The rows are grouped in 4 different ways at once. Each group adds its own fixed numbers to the row, and there is some noise. The rows also spread widely along 13 directions, which tell nothing about the answers.
In the rows, 128 means zero.
Known rows, each followed by its group in each grouping:
[109 148 123 174 157  95  55 113 102  92 160 153 142 150  98 149 128 112
 107  84 102 171  89 132 132 113 143 161 114 216 137 173 126  94 132]
(2) j_682 (3) (2)
[144 148 134 104 159  96 117  97 154 152 129 129 130 127  89 192 108  97
 146 139 136 159 200  79 144 143 121 148  66 154 135 142 139  99 127]
(1) j_763 (1) (3)
[102 182 119 112 145 157  64 110 144  92 115 109 117 122  86 120  95 117
 127 125 145 100 131 103 121 151 118 104 128 112 120 116 111 107 129]
(1) j_154 (1) (2)
[119 170 110 133 186  59 111 117 127 153 168 117 125 124 136 170 171  97
 145  95 138 192 158 119 122 146 125 155  73 215 164 173 148 103 102]
(2) j_949 (4) (0)
[170 168 101 219 111 122 103 118 162 102 137 165 166 110 144 119 126 140
 140 129 146  90 115 161 131 109 152 121 158 133 142 132 142 160 145]
(0) j_154 (2) (4)
[ 95 160 121 133 113 125 156 121 101 161 140 128 128 162 166 136 169 112
 125 169 122 155 126  88  72 141 102 153 110 148  63 108 145 108 114]
(0) j_682 (2) (1)
[167  92 138 102 103 151  80 146 115 135 105 116 153  91  58 202 107 163
 108 135  88 136 112  93 180 123 145 141 112 158 155 136  96  82 180]
(1) j_949 (5) (0)
[122 161  98 156 152 107 121 162  88 149 103 125 161 174 105  85  91 125
 123 119 135 118  96 130 128 149  60 146 146 164 141 108 100  42 125]
(1) j_763 (3) (1)
[164 178 127 111 133 136  71 157 151 134 151 133 134 181 113 122  99 105
 110 214 150 104 118  56  92 166 111 119  83 165  74  82 150 121 142]
(2) j_682 (0) (3)
[102 149 130 113 158  98 147 152 144 141 195 150  61 155 133 110 206 153
 137 123 155 148 125 133  59  84 158  88 145 176 143 158 166 168 141]
(1) j_763 (0) (4)
[155 157 102 122 124 131 141 132 152 132 142 164  95 130 103  98 138 138
 153 159 172 105 151 119  78 117 137  80 146 104 109 101 144 191 140]
(0) j_949 (5) (1)
[149 133  93  79 133 140  86 147 143 133 112 195 152 118  94 133 144 101
 124 101 109 133 127  93 117 139 119 114 116 158 129 146 112 180  85]
(1) j_949 (4) (2)
[109 168 163  95 165 118 148 114 100 103 169 129  82 160  78 108 109 124
 134  90 157 115 166 129  93  39 133  99 165  95 118 126 137 122 153]
(2) j_763 (3) (4)
[138 121 123 132 141 136 172 152 107 138 113 138 102 169  89  66  95 159
 152 159 165 130 123 136 101 139  74 112 153 116 129  97 111 107 148]
(1) j_154 (4) (4)
[128 102 136 188  92 138 136 126 130 133 129 167 154 147 144 127 143 132
 116 159 117 168  92 130 102 133 103 147 130 152 100 145 130 127 123]
(2) j_763 (4) (4)
[107 115 160  72 123 156 106 167 139 153 119  76 105 124 105 166 154 142
 114 154 120 155 109  93 155 141 116 114 109 140 130 129  97  72 145]
(2) j_682 (0) (2)
[130 135 122  70 116 123 132 118 131 176 129 164 146 148 137 169 166  78
 121 136 107 158 161  62  73 125 110 143  93 153  85 140 161 142  96]
(1) j_763 (0) (2)
[114 158 112  39 140 149 127 146 103 143 141 198 118 156  98 123 163  96
 108 116 105 119 136  56  63 106 119 110 120 147  65 120 126 185  77]
(1) j_949 (1) (3)
[155 128 131  39  95 136 150 145 140 212 101 124 158  93 155 154 179  98
 126 125 127 133 162  94 110  99 112 104 136  83 129 135 146 140 102]
(1) j_949 (5) (0)
[ 86 178 161 136  99 183 110 116 152 103 136 149 125 156 149  96 144 116
 101 151 116  99  95 110 109 109 135  98 145  98  71 125 120 142 108]
(1) j_682 (5) (0)
[133 160 107 112 125 165  93 122  88  95 136 166 139 139  50 170  95 147
 101 149  89  73 112  52  99 115 134 135 111 173  69  84 113 113 164]
(1) j_763 (5) (3)
[118 145 104 214 126  83 144  96 144 136 165 136 112  96 158 139 192 148
 150 130 168 160 125 174  88 119 147 118 140 160 151 156 164 146 141]
(2) j_949 (5) (4)
[ 95 192 117 177 140 119 108 103 150 117 149 107 136 102 162 163 176 123
 128 105 139 125 127 141 137 114 146 117 129 149 147 147 135 115 124]
(2) j_682 (4) (1)
[ 81 169 157 155 150 156 137 118 158  87 137 122  80 151  85 124 119 147
 138 140 138 120 141 126 155 121 136 104 129 114 111 124  86 109 138]
(0) j_763 (1) (1)
[131 170 163 197 128 123 203 143 172 159 140  98 138 151 171 154 177 162
 122 169 131  98 119 153 177  92 135 121 142 134 132 115 121  68 162]
(2) j_763 (1) (4)
[161 168 144 109 127 148 109 117 117 125 104 101 164 141  75 168  45 106
 124 160 119  93 168  67 158 127  96 151  98 108  89  79 113  56 158]
(0) j_763 (3) (0)
[104 162 121 107 130 124  76  95 149 128 123 137 121 109 126 119 122  64
 142 131 175 163 170  94  76 167  92 110 104  97 104 143 146 157  68]
(2) j_949 (0) (3)
[ 32 156 169 172 134 125 179  78 149 130 147  68  63 117 160 152 194 138
 147 152 164 188 149 143 115 146 120 116 114 111 108 151 123  88 115]
(2) j_949 (1) (4)
[127 135 130 227  99 122 121  82 120 129 107 116 176 116 137 165 107 139
 117 145 122 137 115 135 145 128 109 165 133 138 128 138 134  58 155]
(1) j_763 (3) (3)
[124 161 140 125 174 109 133 128 132 126 107 182 154 164  85 129 108  72
 134  69 104 155 161 120 190 133  96 149  99 161 143 164  77 103  58]
(1) j_949 (3) (0)
[ 73 125 121  98 140 155  77 132 118 103 118 167 100 145  63 117 129 117
 118 122 107 172  95  89 111 180 102 126  98 177  97 148  78 126  89]
(1) j_949 (5) (2)
[172 128 128  99 130 111  94 162 108 177  87 107 183 157  94 122  69  94
 117 143 140 149 129 102 156 157  69 155 109 137 141 114 108  43 130]
(2) j_949 (5) (1)
[ 71 126 136 111 122 152 139  70  86 106 104 181 139 112  83 173 126  86
 131  70  90 168 159 100 122 118 108 153 111 132  93 164  91 124  78]
(1) j_154 (5) (4)
[117 152  83 104 109 153 130 111 141 157 102 126 135  77 128 158 142 125
 149 171 153 112 160  72  81 180  79 104 104 105 100  92 133 141 104]
(1) j_763 (4) (3)
[173 157  69  95 124 156  79 183 121 134 110 164 149 141  60 121 100 146
 115 173 127  70  95  68 110 175 105 107 117 173 109  69 100 129 143]
(1) j_949 (5) (1)
[155  75 111 135  89 163 122 146 105 117 104 192 134 125  64 114 114 167
 120 131 107 123  92 122 105 103 113 112 176 123 120 120 107 153 151]
(1) j_763 (3) (2)

New rows. What belongs after each?
[133 123 158 143 129 145 117 130 189 114 135 161  79 164  89  60  96 138
 147 183 177 142 134 131 115 145 114  79 133  98 122 134 119 157 127]
(1) j_763 (5) (3)
[114  78 128 108 122 145 158 193 121 156 106 152  88 168  84  60 122 161
 145 168 153 164  98 126  95 170  54 105 146 131 127 116  92 113 119]
(1) j_763 (0) (4)
[146 115 140 100  90 166  65 142 160 115 139 130 100  99 105 110 132 160
 117 158 158 111 106 120  96  96 156  63 171  82 138 134 144 179 166]
(1) j_682 (3) (3)
[175 173 166  94 135 147  71 133 177 104 154 124 119 174 100 107  89 113
 112 158 146  92 140 101 122  75 174  98 139 100 105 119 156 145 176]
(0) j_154 (1) (2)
[133 151 131 103 139 118 115 144  98 141 120 124 134 154 102  74  90 110
 127 112 154 129 126 131 103 103  94 124 154 104 118 118 125  97 139]
(0) j_949 (5) (4)
[147 103 184 157 134 141 107 176 152 117 130 139 114 186  86  81 101 156
 107 152 123 158  77 148 186 110 136 124 144 144 142 156  83  97 158]
(0) j_949 (1) (3)
[123 160 139 102 121 143  80 141  90 107 161 160 161 142 114 163 149 117
  77  86  77 106  88  97 112  48 165 138 147 166  97 140 132 129 143]
(2) j_682 (1) (4)
[125 139 136 110 101 161 167 135  98 160  78 118 172 138 108 167 113 121
 111 158 100 111 130  80 151 145  73 150 114 121  84  90  88  56 123]
(1) j_949 (3) (4)
[136  94 158 146 101 142 119 120 161 140  67 164 176 111 121 127 113  79
 134  83 121 171 141 159 200 120  91 131 145  78 157 177  89 117  74]
(2) j_682 (0) (2)
[ 98 139 197 168 136 122 155 100 119  96 174 135  84 188 113 121 138 131
 114 129 136 167 128 144 112  61 157 131 143 132 102 157 140 109 159]
(2) j_949 (0) (4)
[146 137 142  94 112 163  63 154  91 109 133 167 168 165  80 148 111 123
  69 114  60 112  78  75 126  84 148 148 134 171  91 133 114 113 144]
(1) j_949 (1) (0)
[ 91 165  97 116 165 100 145 119 107 162 122  74 102 121 109 155 133 125
 162 142 154 151 164  96 101 172  73 143  92 156 118 101 129  54 133]
(0) j_763 (0) (2)
[131 137 149 153 135 136 124 120 171 114 114 157 131 107 101 135 119 116
 148  98 136 132 159 144 178 104 130 110 137 102 153 159  99 138 110]
(0) j_763 (0) (3)
[174 132 137  73 112 137  86 155 160 166  95  86 151  94 112 124 108 120
 128 127 154 115 142 127 156 105 125  96 151  71 160 128 124 106 157]
(0) j_949 (5) (2)
[142 121 130 199  86 141  81  94 142 104 116 196 183 133 129 138 104  91
 115 134 107 149 115 115 116 127 123 158 122 136  88 157 137 151 108]
(0) j_763 (0) (3)
[135 120 119  88 116 134 144 165 111 170 125 146 124 145 123  95 151 138
 127 141 138 134 108 118  82 116 104 108 150 136 123 124 130 130 131]
(1) j_154 (5) (4)
[148 144 133 131 145 121 122 173 115 127 160 123 102 167  89 125 138 172
 119 151 126 127 101 114 131 107 154 126 132 179 132 118 116 105 179]
(0) j_949 (2) (1)
[160 146 133 101 177 104  96 149 136 127 131  97  94 160  51 108  71 146
 147 151 167 137 150 112 146 151 111 120 111 143 163 112 117  73 172]
(1) j_949 (2) (2)
[122  38 159 122  89 140 114 114 127 137 115 169 111 104  82 137 127 132
 136 130 128 221 131 126 116 125 111 127 131 110 130 181 111 148 115]
(2) j_763 (5) (3)
[152 179 150 177 159 127 148 107 138 104 130 109 109 162  66 122  65 159
 137 164 157  83 150 127 173 112 131 118 126 121 130  89 110  64 193]
(1) j_949 (5) (3)
[117 189 165 133 130 149 133  64 196 109 137 121 117 118 142 166 149  99
 134 134 143 115 187 112 139  95 167  98 114  82 112 145 147 152 127]
(1) j_949 (4) (2)
[162 117 147 184 129 112  97 128 120  99 152 169 139 167  77 158 120 150
 103 111 100 150 102 137 152  76 180 149 138 196 157 168 130 113 184]
(1) j_949 (0) (1)
[181 120 121 141 118 130 145 175 183 152 148 156 108 140 106 136 165 183
 134 199 143 114 105 122 135 141 155  93 120 177 144 117 125 157 171]
(1) j_949 (5) (4)
[116 207 129 101 147 144  77 109 135  97 154 115 120 137 100 168 126 113
 115 117 132  84 150  79 107  98 168 110 118 145 118 123 144 120 150]
(1) j_154 (0) (1)
[126 154 167  97 148 128 187 145 168 170 114 122 118 159 133 126 166 112
 133 126 132 134 157 128 175 103 115 105 132 109 140 142 103 102 106]
(1) j_949 (3) (2)
[180 149 156  98 114 164 127 152 151 129 145 169 164 153 118 170 149 129
  92 125  72  81 119  91 151  36 179 120 141 139 100 128 130 153 161]
(0) j_763 (4) (2)
[111 129 108  68 110 135 155 111 101 164 125 132 104 116 118 141 151 114
 146 153 152 150 166  79  40 139  92 115 121 110  87 113 153 146 112]
(1) j_154 (3) (4)
[ 89 146 184 104 114 172 156 117  90 128 114 122 135 150 110 133 133 130
  91 101  92 114 114 111 144  54 128 124 165  92  93 132  95  77 138]
(1) j_949 (5) (3)
[ 79 184 102  98 129 136 116  85 104 143 117  96 132 101 134 159 140  91
 133 129 140 125 159  83  77 145  86 131 113 103  76  97 143  97 105]
(2) j_682 (1) (2)
[147 117 176 120 102 148  45 118 200 127 111  80 140  93 120 160 111 123
 121 143 141 158 138 125 183 133 155 112 118  96 178 182 126 101 149]
(1) j_154 (1) (0)
[171 129  88 133 104 120 171 150 143 197  90 161 181 116 155 151 161 112
 143 151 135 122 143 112 121 156  84 136 119 146 133 114 136 126 101]
(1) j_154 (0) (4)
[146  98 130  51  92 146 146 146 135 193  79 123 136 119 123 122 116 105
 149 179 156 156 170  85 103 170  58 118 113  70 108 104 126 123 101]
(1) j_682 (2) (4)
[124 136 102 124 102 146 184 129 125 182  84 103 145  91 140 151 157 152
 147 154 134 106 145 111 123 141  77 118 147  88 123  88 119  86 131]
(1) j_763 (2) (2)
[124 118 105 195 128 113  99  99  99  81 134 202 131 139  76 123 100 115
 138 107 124 172 121 132  98 136 120 158 122 173 107 153 122 151 123]
(0) j_949 (0) (4)
[120 213 123 166 108 150  79 122 147 127  85 112 226 120 167 153 110  67
  96 124 107  84 107 106 177 151  96 154 113 126  93 120  99  67  90]
(0) j_949 (3) (4)
[ 63 145 103 158 148 113 147 101  64 119 121 157 130 134 101 124 123 110
 136  85 121 163 129 125  87 138  66 160 132 150  94 129 105  89  88]
(2) j_763 (1) (4)
[115 111 125 151 139 121 146 138 134 133 120 149 110 142  86 148 130 131
 148 169 133 189 133 103 145 207  84 151  72 181 113 129  85 103  97]
(2) j_949 (2) (4)
[148  97 110 117  92 148 139 125 136 153  88 153 124 126 103 102 110 111
 151 180 164 156 148 103  81 176  64 112 128  80  90  98 130 150 103]
(2) j_949 (0) (2)
[110 142 133 148 138 119  93 110 164 115  99  97 116  89  99 110  85 122
 162 103 188 139 166 163 146 141  98  97 148  73 188 152 117  98 131]
(1) j_763 (0) (4)
[119 154  57 150 155 104 190 165  64 170 119 155 137 147 119 112 152 147
 148 135 128 122 106 117  85 163  62 157 129 195 103  81 111  91 117]
(0) j_154 (1) (4)
[146  98 161 172 101 168  83 125 179  81 132 150  96 123  69 146 106 162
 128 190 135 149 112 110 155 148 160 110 109 132 115 141 103 153 164]
(0) j_949 (0) (3)
[185 118 147  67 121 133 101 188 143 175 127  75 129 107 113 137 134 161
 122 145 148 111 121 118 151  82 143  92 156 110 175 128 129 100 184]
(0) j_154 (3) (3)
[144 146 150 106 109 157  33 163 143 105 166 103 110 158 106 115 112 148
  95 192 130 120  74  86  99 126 154 109 123 152  95 115 142 125 179]
(0) j_682 (3) (0)
[152  96 122 160 114 120 108 114 167 130 147 168  83 143  94 109 117 151
 153 214 170 175 130 113  86 178 125 111  95 154 116 130 150 168 149]
(1) j_682 (5) (3)
[133 109 177 105  89 160 129 142 167 143 131 114 123 108 131 179 175 143
 112 154 116 149 125 113 155  93 165 108 129 114 121 156 115 137 148]
(0) j_949 (3) (4)
[ 78 175  97 143 140 154 119 114 116 101 141 154  98 124  92 122 141 152
 132 143 132  97 112  95  80 147 112 105 126 152  86 100 110 132 121]
(1) j_763 (5) (3)
[142 109 131 118 116 153   4 158 134  87 123 145 135 125  54 124  80 122
 106 135 121 158  84  95 135 170 119 125 109 161 134 147  98 123 125]
(2) j_949 (0) (0)
[108  95 154 166  80 145 173  97 136 158  87 115 128 113 142 126 139 132
 142 164 142 180 140 137 128 151  81 128 140  74 117 140 119  99 111]
(1) j_949 (3) (0)
[ 50 190 119 177 164 117  90  89 112  96 154  81  85 127 119 138 139 140
 136 130 156 145 118 116  93 162 120 131 108 177 126 137 131  68 138]
(1) j_154 (0) (3)
[ 95 144 102 101  94 169 165 135 112 153 133 161 122  90 141 174 229 153
 115 134  87 110 107  86  86 116 139 104 135 149  86 118 118 165 104]
(1) j_949 (5) (0)
[136 106 147 131 131 142 149 138 158 146 117  90  92 136  80 182 133 176
 145 195 133 154 136  98 166 172 124 128  89 167 145 118 103  67 177]
(1) j_154 (0) (2)
[105 129 146  62 103 155 162 147 129 191 106 130 140 139 145 133 164 105
 119 150 107 145 135  80 108 133  82 122 118 111  89 124 115 104  86]
(1) j_763 (5) (0)
[ 88 176 116  93 142 150 146 134 165 137 141 118  93  78 121 180 202 154
 143 115 122  98 152 103 135 116 148  80 127 128 140 130 110 144 113]
(1) j_763 (1) (0)
[129 138 147 148 108 134 128  95 116 120 130 104 120 101 120 142 116 139
 137 121 140 130 150 140 125  72 138 120 160  76 125 128 144 113 166]
(0) j_682 (3) (0)
[ 76 167 154 101 159 137 194 150 122 145 173  95  50 159 115 153 189 175
 138 174 130 129 128 101 119 117 140 109 103 170  92 100 107  93 164]
(0) j_682 (5) (4)
[102 114 171 159 108 131 150 117  89 125 133 112 126 140 126 126 140 146
 112 116 123 164 107 147 124  78 123 143 165 112 119 147 119  83 150]
(2) j_949 (2) (4)
[135 111 104  76 130 137  62 120 131  96 149 158  76  83  61 117 129 137
 153 103 163 153 148 114  65 115 145  80 148 108 145 149 141 204 126]
(2) j_154 (2) (2)
[106 108  47 177 115 110 143 141  72 146 112 188 132 116 109 112 174 155
 139 117 125 162  83 134  65 171  80 136 149 191 130 130 113 141  97]
(1) j_949 (3) (1)
[167 109  92 128  80 164  65 152 137 133  94 167 166 118  93 120 102 136
 116 166 129 116  89  98 105 168 109 115 135 138 122 116 116 143 134]
(1) j_154 (5) (1)
[146 164 161 163 117 124 147  98 135 121 179 134 113 155 147 137 158 140
 113 163 139 121 136 113  89  61 171 119 145 119  90 125 175 146 167]
(2) j_949 (2) (3)
[114 162 187 137 151 112 145 124 165 144 142 108 112 178 149 107 135 108
 135 135 140 162 151 137 167 112 124 128 118 119 142 159 127  85 117]
(1) j_682 (2) (0)
[123 178 127 135 166 105 124 123 130 145 143 141 143 173 139 122 133  94
 124 126 129 146 136 101 119 138 109 148  97 181 122 145 135  99 103]
(1) j_154 (4) (3)
[109 131 109 159 107 125 118 156  99 159 130  87 119 131 151  90 153 171
 123 156 152 137  70 151  88 126 108 118 168 136 132 112 135  81 173]
(0) j_682 (5) (1)
[130  99 144  97  92 154 153 134 109 167  70 131 146 133 112 115 105 111
 131 127 137 146 148 119 129 116  76 123 158  61 127 120 111  98 118]
(1) j_682 (0) (1)
[105 139 124 149 105 172 140 130 130  98 126 152 122  84 109 153 167 163
 131 112 119 104 110 133 135 108 140  99 160 116 124 126  91 153 120]
(2) j_154 (2) (4)
[130 157 132 192 146 104 172 124 102 130 146  90 103 156 109 142 118 172
 142 165 151 125 128 137 124 117 122 146 128 157 120  94 135  55 202]
(0) j_949 (0) (4)
[117 154 109 194 138 114 132  82 167 130 123  90 112  94 139 151 145 151
 162 149 169 145 149 150 131 161 125 117 119 133 163 140 142 101 150]
(1) j_154 (4) (2)
[156 129 139 168  95 155 109  93 179 109 125 161 136 105 100 159 113 143
 132 168 134 110 142 114 140 119 153 108 125 110 120 132 131 153 155]
(1) j_763 (5) (3)
[144  98 155 100 122 148 132 151 128 126 143 129  94 138  63 188 126 173
 123 179 105 150 128  85 149 119 154 135  93 167 106 116 106 114 189]
(0) j_682 (1) (4)
[ 97 132 158  59 127 139 156 146 115 156 147  97  74 127 116 112 170 154
 126 126 152 136 132 124  86  74 137  82 164  96 130 132 134 121 157]
(1) j_949 (5) (4)
[110 138 102 147 119 136  77 152 144 129 138 139 109 118 132  81 160 141
 123 156 163 142  77 128  76 163 107  92 147 137 119 132 128 158 108]
(2) j_949 (1) (3)
[128 125 134 102  81 150 105 124 148 170 108  87 147  80 155 183 154 114
 129 168 137 148 144  88 117 150 105 122 108  98 114 122 144 107 121]
(2) j_682 (0) (0)
[159 107 157  94  91 167  60 159 123 136  92 134 182 151  95 112  71 115
  87 136  98 124  95  97 142 111 103 136 148 103 118 133 111  86 140]
(1) j_763 (1) (0)
[141  94 155 137  86 164  64 133  95  99 115 149 146 144  85  93  84 146
  92 133 113 142  75 117 108  97 126 133 170 109 112 141 117 116 158]
(1) j_949 (2) (3)
[119 195 101  65 123 142 160 128 102 180  93 108 164 123 138 148 132  87
 126 145 139  82 166  66  92 142  65 123 119  96  78  70 128  91  97]
(1) j_949 (3) (4)
[ 90 211 101 175 167 136 142 107 151 101 132 119 105 135  89 161 124 150
 144 151 141  81 150 104 147 164 121 116 102 158 120  89  99  85 136]
(1) j_763 (1) (1)
